The rows come from 7 hidden closed curves, with some noise, and rows from the same curve form a group. Each curve winds through 8 dimensions. The rows are also pushed far along 4 directions, which tell nothing about the answers.
In the rows, zero is written as 128.
Known rows, each followed by its group:
[133 167 138 163 135 137  80 126  81  95 121  97 191  96 147 121  91] : Fizit
[ 93 146 150 116 121 113 127 198 117 182 153 157 114 109 126 130  83] : femuz
[139 110 122  60  77 164 131 165 146 135 149 147  67 128 128 149 206] : nimu
[128 145 121 146 140 114 143 145 118 103 125 131 119 132 149 187 182] : pimeb
[150 108 139 138 113  96 136 108 129 135 125 101 131 130 113  97 134] : femuz
[127 149 108  74  94 128 115 155 125 160 152 112 124  97 117 107 119] : vaba
[172 119 147 158 122 128 114  96 116  95 106  79 142 130 139 146 161] : Zitir
[101 146 171 153 173 143 128 153 115 117 121 156 122 138 157 182 129] : pimeb
[138 117 187 221 196  97 146  84 109 120  83  91 179 139 143 123  83] : vaba
[106  67 141  78 124 170 151 133 178 171 163 150 112 175 147 135 140] : Fizit
[120 137  74  51  72 124 111 140  96 135 130 121 112  71 104 111 153] : nimu
[124 134 135 153 133 145 121 163 110 127 120 129 149 134 120 140 120] : Zitir
[154 144  94 146 101 128 133 144 123  99 130 132 113 136 127 153 181] : Kog
[155 112 118  80  57 149 143  91 147 128 122  74 121 160  99  73 118] : Kog
[161 155 120 163 150 129  97 116 111  87 116 139 130 103 119 128 164] : Kog
[ 82  87 160 118 136 124 141 148 131 185 121 162 120 144 110 117  67] : Zitir
[143 129 110 129 106 109 116 143 138 139 141 118 134 108 124 111 118] : femuz
[ 89 137 111 110 105 110 119 139 121 146 141 151 133 125  86  71  44] : Kog
[116 117 156 139 158 139 131 132 145 136 160 138 144 146 169 143 122] : Kog
[175 162 133 199 188 119 107  72 100  58  89  73 171 100 140 138 132] : pimeb
[151 135 107 101 108 123 140 106 147 156 114  99 120 125 108 103 125] : nimu
[129 140  80  58  83 147 105 166 151 178 146 132 116  89  89  81  82] : Fizit
[125 120 136 113 155 136 122 111 141 152 130 141 122 122 114 105 104] : Fizit
[132 106 147 138 152 123 151 142 159 158 134 126 118 127 159 149 114] : nimu
[124  97 118 113 119 133 149 104 131 134 138 109 150 151 147 132 154] : Kog
[ 86  96 127 139 151 116 165 147 139 172 137 154 136 154 140 146 103] : Zitir
[153 113 140 187 135 105 158  85 130  92 115 101 139 169 145 138 147] : Kog
[117 141 171 171 174 135 116 125 110 113 111 127 155 123 160 150  97] : vaba
[151 128  89  44  65 128 119 100 142 134 116 116  80  97  90  87 156] : vaba
[134  94 158 179 165 126 126  92 114 114  94 100 173 147 122 120 104] : Zitir
[117 109 105 165 137 123 147 168 133 121 143 150 139 149 159 191 178] : pimeb
[145 135 150 144 135 142 107 116 132  96 138 110 144 130 149 130 130] : femuz
[127 116 114 130 115 155 102 144 108  85 132 147 125 143 118 167 180] : Zitir
[103  94 158 160 148 116 161 184 138 167 145 184 102 159 147 176 159] : femuz
[138 119 151 139 146 114 142  93 140 131 127  56 167 129 139  95  65] : nimu
[146 144  67 102  78 154  85 182 115 108 144 149 128  93 107 135 192] : femuz
[189 137  97 172 123 110  97  97 126  77 121  76 170 103 130 116 159] : femuz
[122 170 114 123 141 160  93 180 104 118 125 157 129  85 143 168 142] : vaba
[134 139 141 128 135 135 124 125 132 132 136 100 145 115 156 128  91] : pimeb
[ 99 121 129 126 106 138 135 177 110 133 146 182 105 142 145 166 164] : femuz
[ 99 121 153 137 133 153 145 138 114 144 114 138 136 159 134 134  91] : Kog
[134 126 137 160 127 105 156 128 137 135 139 122 124 149 156 147 126] : Kog
[148 127 107  86  84  91 103  79 134 112 143 102 112 102  93  70 129] : femuz
[153 147 136 109  99 130 131  95 104 118  85  64 138 109 114  94 120] : vaba
[101 123 111  73  92 122 114 133 146 147 159 140 118 123 107  89  88] : vaba
[114 117 138 130 113 134 150 170 142 144 160 159  96 159 133 144 123] : pimeb
[101 172 121 159 151 127  96 136  78  85 139 142 167 107 146 144 109] : Kog
[151 175 137 189 185 139 103 149 102  91 114 137 141  97 159 178 148] : femuz
[159 133 110 122 100 137 126 111 121  91 130  88 131 141 122 136 178] : Zitir
[127 107  98 132 115 129 144 153 138 135 143 126 139 145 140 159 166] : Zitir
[114 143 141 137 147 168 104 199 114 124 132 185  99 121 143 202 159] : Zitir
[102 135 110 117 109 113 115 165 105 116 143 146 125  99 129 135 112] : nimu
[121 166 116 158 168 163  95 134  80  77 107 144 161 106 129 147 129] : femuz
[163  92 153 207 181 148 130  78 108  75  83 106 168 155 145 158 188] : Fizit
[128 167 133 111 142 137 103  89  95 119  98  94 153  97 118 106  90] : nimu
[131 144 125 105 142 149 104 141 138 147 137 154 110  99 135 136 122] : Fizit
[120 163 139 179 174 135 116 165 107 111 126 125 164 108 178 188 117] : pimeb
[171 144 122 138 134 141 119 134 116 110  99 114 114 101 111 134 168] : nimu
[175 154 127 170 168 154 114 129 130  75 122 123 125 123 155 179 195] : femuz
[169 143 117 123 119 135 123 143 120 121 105 121  98  96 106 131 173] : nimu
[115 127 127 137 144 129 135 121 124 113 142 109 160 134 174 164 136] : vaba
[128 201  80  97 113 171  65 199  88 109 122 160 121  53 115 155 150] : vaba
[146 171 126 136 115 126 117 139 132 141 118 123 124 122 129 134 112] : nimu
[187  95  94 132 127 131 139 107 139  59 132  88 112 118 126 149 238] : nimu
[152 114 161 162 127  99 159 104 125 119 118  77 135 147 144 128 135] : nimu
[147  98 152 178 179  99 153  71 151 130 129 101 156 147 157 121 125] : Kog
[ 93 134 163 138 161 153 131 184 128 148 135 181 110 134 162 181 122] : vaba
[117 137 138 175 159 128 125 122  83  77 114 128 160 133 155 177 166] : pimeb
[179 119  97  81  73 103 132  66 152 122 126  74 103 114 114  90 165] : Zitir
[174 114 100 136 131 143 116 107 157 121 128  93 153 121 126 110 138] : Fizit
[140 155 147 183 137 126 121 134 105  88 119 125 143 135 155 159 154] : Zitir
[129 109 131 165 138 116 140 158 131 102 139 146 117 136 138 159 151] : nimu
[ 84 104 175  90 160 133 154 109 138 173 136 137 116 139 164 140  97] : vaba
[129  85 177 147 157 122 181 115 162 149 135 140  91 183 146 146 151] : femuz
[143 149 138 121 113 152 124 173 115 137 125 124 113 114 131 145 147] : pimeb
[135  93 154  95  71 134 151 108 145 136 151  99 111 172 139 109 148] : Fizit
[146 119 145 137 126 155 110 128 146 114 146 127 136 143 156 139 148] : Fizit
[122 157 111 141 139 118  97 125  94 114 103 148 138  85 126 139 121] : nimu
[135 126  76 113  83 166 123 202 136 121 149 159 111 133 128 168 190] : Fizit
[112 102 159 120 154 147 157 117 158 150 141 125 129 163 166 147 127] : Zitir
[139 111 121 137 132 150 140 119 138 108 138 105 143 151 162 159 161] : Fizit
[151 144 145 133 129 131 117 106 145 111 142  96 133 135 126  99  94] : Fizit
[ 96 181 128 119 110 134 104 158  70 156 103 111 174  74 111  77  13] : femuz
[120 109 108  99 121 154 116 139 125 132 133 134 141 124 123 133 162] : vaba
[129  92 134  74 107 135 149  92 155 148 117 129  86 144 105 100 140] : vaba
[151  75 133 152 116 103 168 114 154 140 127  98 132 158 145 134 161] : nimu
[142 128  90 128 100 119 125 127 113 138 114 117 144 108 109 106 133] : Kog
[103  94 174 137 117 132 160 140 128 144 147 140 121 180 157 150 132] : Fizit
[134 149 104 132 141 129 117 162 126 130 109 135 128  99 129 162 155] : pimeb
[137 109 107 122 100 143 115 156 135 119 147 143 129 134 130 142 182] : femuz
[103 113 136 102 122 141 145 176 123 172 130 167 101 122 156 174 160] : pimeb
[ 87 167 133 126 157 162  93 192  79 147 136 186 143  95 139 160 119] : Fizit
[154  72 150  54  45  80 179  55 198 163 153  73  65 167 126  68 120] : pimeb
[107 149 142 148 165 121 110 115 116 135 112 127 166 101 144 114  57] : Zitir
[ 96 147 143  71 129 152 136 167 119 181 124 149  97 102 136 142 111] : vaba
[123 128  79  91 121 140 122 129 138 124 135 155 111 120 107 130 161] : Zitir
[139 100 148 158 146 136 156 111 133 109 125 110 132 174 148 165 179] : Zitir
[ 92 136 149 174 185 101 136 140 115 137 101 140 157 119 146 164  93] : pimeb
[ 98 116 152 177 182 150 128 158  90 134  99 174 146 131 135 165 124] : Fizit
[129 170 113 137 114 108  97 113  96  77 115  83 172 104 128 128 116] : pimeb
[125 146  79 156 136 126 101 158  97 107 131 161 157  93 144 163 167] : Kog
[ 90 134 108 121 135 138 128 152  98 145 136 143 157 118 142 142 118] : Kog
[ 59 122 174 199 211  96 162 142  82 175  86 142 188 117 179 166  33] : vaba
[144 145 161 192 171 132 136 113 123  92 124 115 144 154 155 154 128] : Kog
[134 172  75  92 114 171  70 160  98 109 120 126 150  69  78  94 102] : pimeb

New rows. What belongs after each?
[124 152 154 163 156 138 113 124  97  81 122 120 148 135 139 152 138] : vaba
[138 127 115 132 136 150 122 157 135 151 126 137 139 114 129 131 139] : Kog
[128  88 172 121 134 142 152 119 144 118 137 131  98 160 158 157 169] : nimu
[134 146 151 177 168 124 147 113 119 107  94  97 150 134 150 146 100] : vaba
[139 123 128 119  95 127 141 141 140 129 152 120 107 146 120 112 118] : pimeb
[ 73 104 139 114 137 129 139 168 109 165 130 159 136 121 123 128  87] : nimu
[186 112 116 182 145 120 129  68 134  71 101  82 147 140 121 121 163] : Fizit
[170 137 130 111 127 129 100  64 140 116 120  77 142  99 132  88 110] : Fizit
[144  86 159 122 134 136 138  40 154 112 116  60 159 158 128  73  72] : Fizit
[112 143 117 135 117 101 144 125 123 132 133 129 140 134 126 104 106] : Zitir
[106 114 157 150 170 152 131 117 123 121 113 125 152 145 142 131  73] : Fizit
[146 124 140 129 105 132 118 139 118 129 119 110 120 120 133 147 143] : Zitir
[116 169  94 111 118 141  99 144  91 116 127 102 165  86 125 118  84] : Fizit
[121 144  85 103 113 119 103 131  74 101 115 117 144  62 119 128 147] : nimu
[134 117 160 183 182 114 145 108 129 114 119  73 177 131 153 130  80] : nimu
[127 149 120 142 127 128 114 166 119 124 123 129 131 108 102 113  92] : nimu
[169 115 128 112 106 142 125  85 132 117 115  78 135 119 149 122 163] : Fizit
[117 107  99 113 108 151 139 199 124 147 139 167 110 126 125 168 189] : nimu
[129 129 153 164 142  92 154 140 118 137 126 119 120 123 159 156 119] : nimu
[133 106 139 155 150  96 154 101 161 146 144 114 137 150 135 104  93] : Kog
[116  92 129  99  82 125 133 136 130 134 143 139  94 158 106 135 150] : Zitir
[102 135 135 116 128  99 131  95  97 166 104  92 168 104 135  98  58] : nimu
[155 101 135  85 109 153 139 113 178 151 148 126  86 142 157 140 170] : Fizit
[146 136  97 144 133 148 104 121 127  90 128 123 151 116 135 134 143] : femuz
[129 124 101  98 105 124 116 111 143 127 150 142 116 117 129 113 134] : Kog
[119 146  94 144 135 139  88 149 114  96 147 166 145 118 109 130 132] : Fizit
[107 112 137  75 119  98 143  95 140 192 138 120 120 109 113  63  64] : Kog
[ 85 146 135 127 140 123 129 132 103 129 132 103 176 124 146 127  62] : vaba
[171 126 121 133 100 107 145 123 134 111 127  95 102 122 136 141 185] : nimu
[119 130 115 114 114 153  95 134 110  93 132 137 133 131 107 132 136] : Zitir
[119 105 140  93 102 136 136 112 116 158 109 116 122 124 105  89 101] : Fizit
[132 149 116 118 154 143  97 124 121 134 121 146 129  95 109 111 110] : Fizit
[115 106 140 142 128 127 130 115 128 115 141 145 129 164 118 118 123] : Fizit
[106 127 107 133 161 195 111 189 124 116 135 184 131 131 145 190 165] : Fizit
[111 128 146  97 129 136 107 100 115 153 133 103 165 112 123  79  69] : Fizit
[136 103 139  97  85 111 156 135 148 185 128 108 103 136 121 108 115] : Zitir
[169 122  88  65  47 147 125 167 142 148 137 121  73 117 104 137 209] : Zitir
[154 107 121 136 132 128 146  88 134 128 110  94 145 143 155 153 183] : nimu
[137 144  84 119 133 174 126 162 126 124 117 151 117 125 112 153 163] : Kog
[158 150 113 125 125 172 108 130 110  83 104 113 126 114 113 136 156] : Fizit
[141 136 142 113 102 108 123 136 129 146 144 101 124 114 117  98 111] : femuz
[ 98  85 200 175 200 153 163 133 153 145 142 169 127 194 175 171 134] : Kog
[120 107  86  90  84 129 144 168 141 172 147 164 100 128 121 133 164] : Kog
[ 85 136 196 175 181 106 122 167 115 143 147 179 121 131 158 164  85] : femuz
[130 115 150 125 136 148 129 125 125  98 132 133 109 137 144 155 169] : nimu
[127 128 142 124 158 139 117 120 146 148 133 148 116 118 137 127 110] : Fizit
[ 88 172  98 147 149 133  79 195 104 135 159 188 157  91 131 146  85] : Fizit
[132  85 124  70 102 177 144 129 174 137 145 136  85 165 123 128 156] : Fizit
[ 93 121  83  78  95 149 108 190 121 170 157 193 113 109 119 139 148] : Fizit
[154 143  84 105 105 152 104 176 135 135 129 144 104  87 118 139 162] : pimeb
[165 153 107 115 114 150  90  99 105  53 118  97 128  97 109 122 177] : nimu
[153 136  78 100  60 127 103 142 105  97 126 121 106 114  79 122 180] : Zitir
[109 116 152 188 201  91 134  44 113 106  98  97 194 134 143 105  55] : Zitir
[117 117 146 136 145 151 126 121 108 112 132 132 140 135 150 143 130] : pimeb
[118  97 120  85  79 145 121 142 133 121 148 145  93 153 105 141 166] : Zitir
[144 121 128  96  85 115 142 106 159 112 142  81 119 151 143 132 161] : pimeb
[ 91 103 155 154 148 140 123 145 109 112 132 162 135 159 137 172 123] : Zitir
[158 131 138 156 123 132 122 144 136 116 136 152 103 139 132 151 181] : Fizit
[103  97 127  99 108 124 134 151 141 188 153 169 116 136 126 117 125] : Fizit
[171 161  84 181 122 154  91 157 102  55 118 123 153 107 137 174 189] : Fizit
[104 146 131 124 111 109 118 130 117 110 130 112 146 127 136 135 109] : pimeb
[104  44 171 112 130 106 197 107 184 207 151 137  95 182 140 100  74] : pimeb
[121 117 124 138 150 136 130 108 108 128 113 110 165 125 126 120 110] : Fizit
[109 149 125 105 124 134 117 176 123 158 136 191  85 105 103 124 120] : Kog
[105 111 121 104 122 158 149 173 148 150 159 154 109 152 160 176 148] : Fizit
[113 152 150 139 146 108 114 125 110 147 119 149 124 100 110  92  64] : Kog
[144 119  98 120 118 138 108 104 101  88 110  94 161 104 105 108 153] : nimu
[ 94 121 143 120  96  88 128 127 101 151 125 120 129 128  96  93  53] : Zitir
[121 114 162 103  95 114 145 149 159 174 154 158  72 148 126 111 103] : Fizit
[164 115  99 140 117 141 103  94 144  72 146 124 137 148 110 117 181] : Fizit
[137 150 109 100 118 136 104 123 124 119 133 108 139  93 150 136 135] : vaba
[105  91 143 101 138 129 154 112 145 175 133 135 120 149 118 102  98] : Fizit
[120 144 101 133 146 153  97 166  98 139 118 154 161  87 121 133 131] : Kog
[114 103 145 146 142 108 142  72 116 121 133  90 178 148 159 113 106] : Kog
[152  72 169 122 105 120 165 112 187 165 155 145  74 189 139 126 176] : Fizit
[147 137 156 205 162 134 133 126 116  75 118 142 135 154 174 191 198] : Zitir
[123 150 150 142 140 132  98 120 114 110 133 106 165 109 144 111  72] : femuz
[128  91 115 137 108 150 150 164 149 137 146 141 127 167 138 154 165] : Fizit
[163 118 105 110 118 175 111  98 140  83 118  97 132 134 117 121 164] : Fizit
[141 134 103 134 141 133 126 154 137 117 113 140 118 118 135 177 191] : pimeb
[ 98 119 126 142 142 123 116 155 111 161 137 168 152 118 134 135 116] : Fizit
[106 114 126 146 181 136 123 119 117 108 123 136 154 119 136 139 108] : nimu
[142 121 140 163 134 116 150 131 123 124 128 127 120 147 148 158 160] : Fizit
[110 126 128 115 121 136 144 123 129 124 137  96 153 148 139 127 106] : vaba
[124 147 108 104  99 116  97 135 137 147 164 127 143 107 124  95  86] : Fizit
[114 120 115 130 149 163 125 184 126 159 133 178 130 120 138 163 164] : Kog
[127  72 150  75 102 100 152  65 162 170 128  94 103 143 120  88  91] : Zitir
[105 104 120 110 130 138 130 140 113 133 127 134 138 124 118 125 128] : nimu
[189 106  93  87  77 115 129  60 154 109 122  74 100 120 118 108 198] : Zitir
[126 124 140 120 118  90 160 107 148 160 134 114 110 132 150 119 105] : Zitir
[124 118 151 187 147 101 164 127 132 128 132 130 132 165 166 159 120] : Kog
[112 164 113  99  83 152  94 181  88 129 143 137 136 100 125 130 124] : Fizit
[ 97 139 141 128 128 163 113 205 118 149 159 182 125 131 163 178 134] : Fizit
[127 126 115 127 123 123 105 126 149 131 164 137 143 132 132 112 108] : Fizit
[127 153 116 119 109 126 112 162 122 134 125 125 125 104  89  95  79] : nimu
[ 76 117 151  92 144 125 158 135 120 177 128 143 116 136 124 122  88] : vaba
[150 164 137 148 119 118 120 111 130 135 111 101 139 128 133 121 101] : nimu
[120  93 127 100 111 136 157 100 158 126 149 124 112 184 135 138 162] : nimu
[142 143 131 136 138 116 113 103 111 120 129  77 171 107 133 109 111] : vaba
[181  60 146 120  96 130 173  95 209 125 145  94  83 196 124 116 189] : nimu
[126  93 139 104  83  97 160 124 164 170 167 120 109 161 127  87 117] : Kog
[153 122 127 150 125 144 111 115 112 103 105  92 159 131 104 114 135] : Zitir
[110 121 172 159 127 123 131 119 101 124 131 108 164 147 159 131  93] : Fizit
[132 115 182  97 116 121 145  77 155 136 122  83 110 153 130  93  95] : pimeb
[128 121 169 166 142 115 136 142 135 144 137 159 108 149 145 141 125] : Fizit
[151 138 135 171 143 140 128 153 141 126 127 131 135 138 136 141 125] : Kog
[109 128 191 129 149 123 142 113 130 142 118 109 126 141 144 123  78] : pimeb
[136 125 112  90 108 115 134 123 151 145 119 112 110 118 112 122 139] : pimeb
[151 125 121  98 104 147  98 100 135 120 119 115 124 117  87  72 117] : Fizit
[162  79 152 152 129 125 175  87 164 143 104 112 106 177 121 115 149] : Kog
[157 136  95  89 116 118 100  96 145 124 135  92 131  87  95  77 115] : femuz
[122 100 203 145 170 124 176  86 139 157 102  92 130 159 172 140 102] : vaba
[128 112 120 164 160 144 112 117 107 108 114 137 171 124 133 135 153] : Kog
[162  95 152 108 102 142 121  78 173 122 146  93 124 156 136  92 135] : Fizit
[142 118 141 113  93  98 140  95 143 153 150  87 132 137 139  90 102] : Fizit
[116 167  92  99 120 146  98 148 101  95 126 124 139 103  94 125 130] : pimeb
[202  99  90  86  72 128 136  41 153 105 112  43 129 136 124 105 222] : nimu
[127 141 106 130 108 114 103 145 112 126 117 147 123 102 104 120 112] : Zitir
[127  90 120  94  81 137 150 143 157 165 151 118 119 162 105  93 117] : Fizit
[164 164  98 120 109 151  96 118 125  80 139  86 143 108 131 123 140] : Fizit
[101 119 128 123 136 113 153 129 112 168  99 117 147 111 142 129  95] : vaba
[142  73 125 114 121 154 168 112 165 132 148 115 116 179 157 160 195] : Fizit
[ 87 131 153 160 142 121 125 142  87 122 127 151 152 142 123 129  85] : Fizit
[136 136 121 116 103 113 118 124 138 145 157 111 139 120 139 108 112] : Fizit
[148 170 124 157 148 134  98 124 103  96 119  84 174  88 154 137 102] : pimeb
[114 103 142 120 158 107 139 115 154 167 140 129 129 125 136 111  83] : femuz
[128 169 125 147 155 129 129 137 123 123 129 119 150 111 156 143 114] : Zitir
[126 109 154 125 131 141 140  97 161 150 124 118 135 171 133 116 104] : nimu
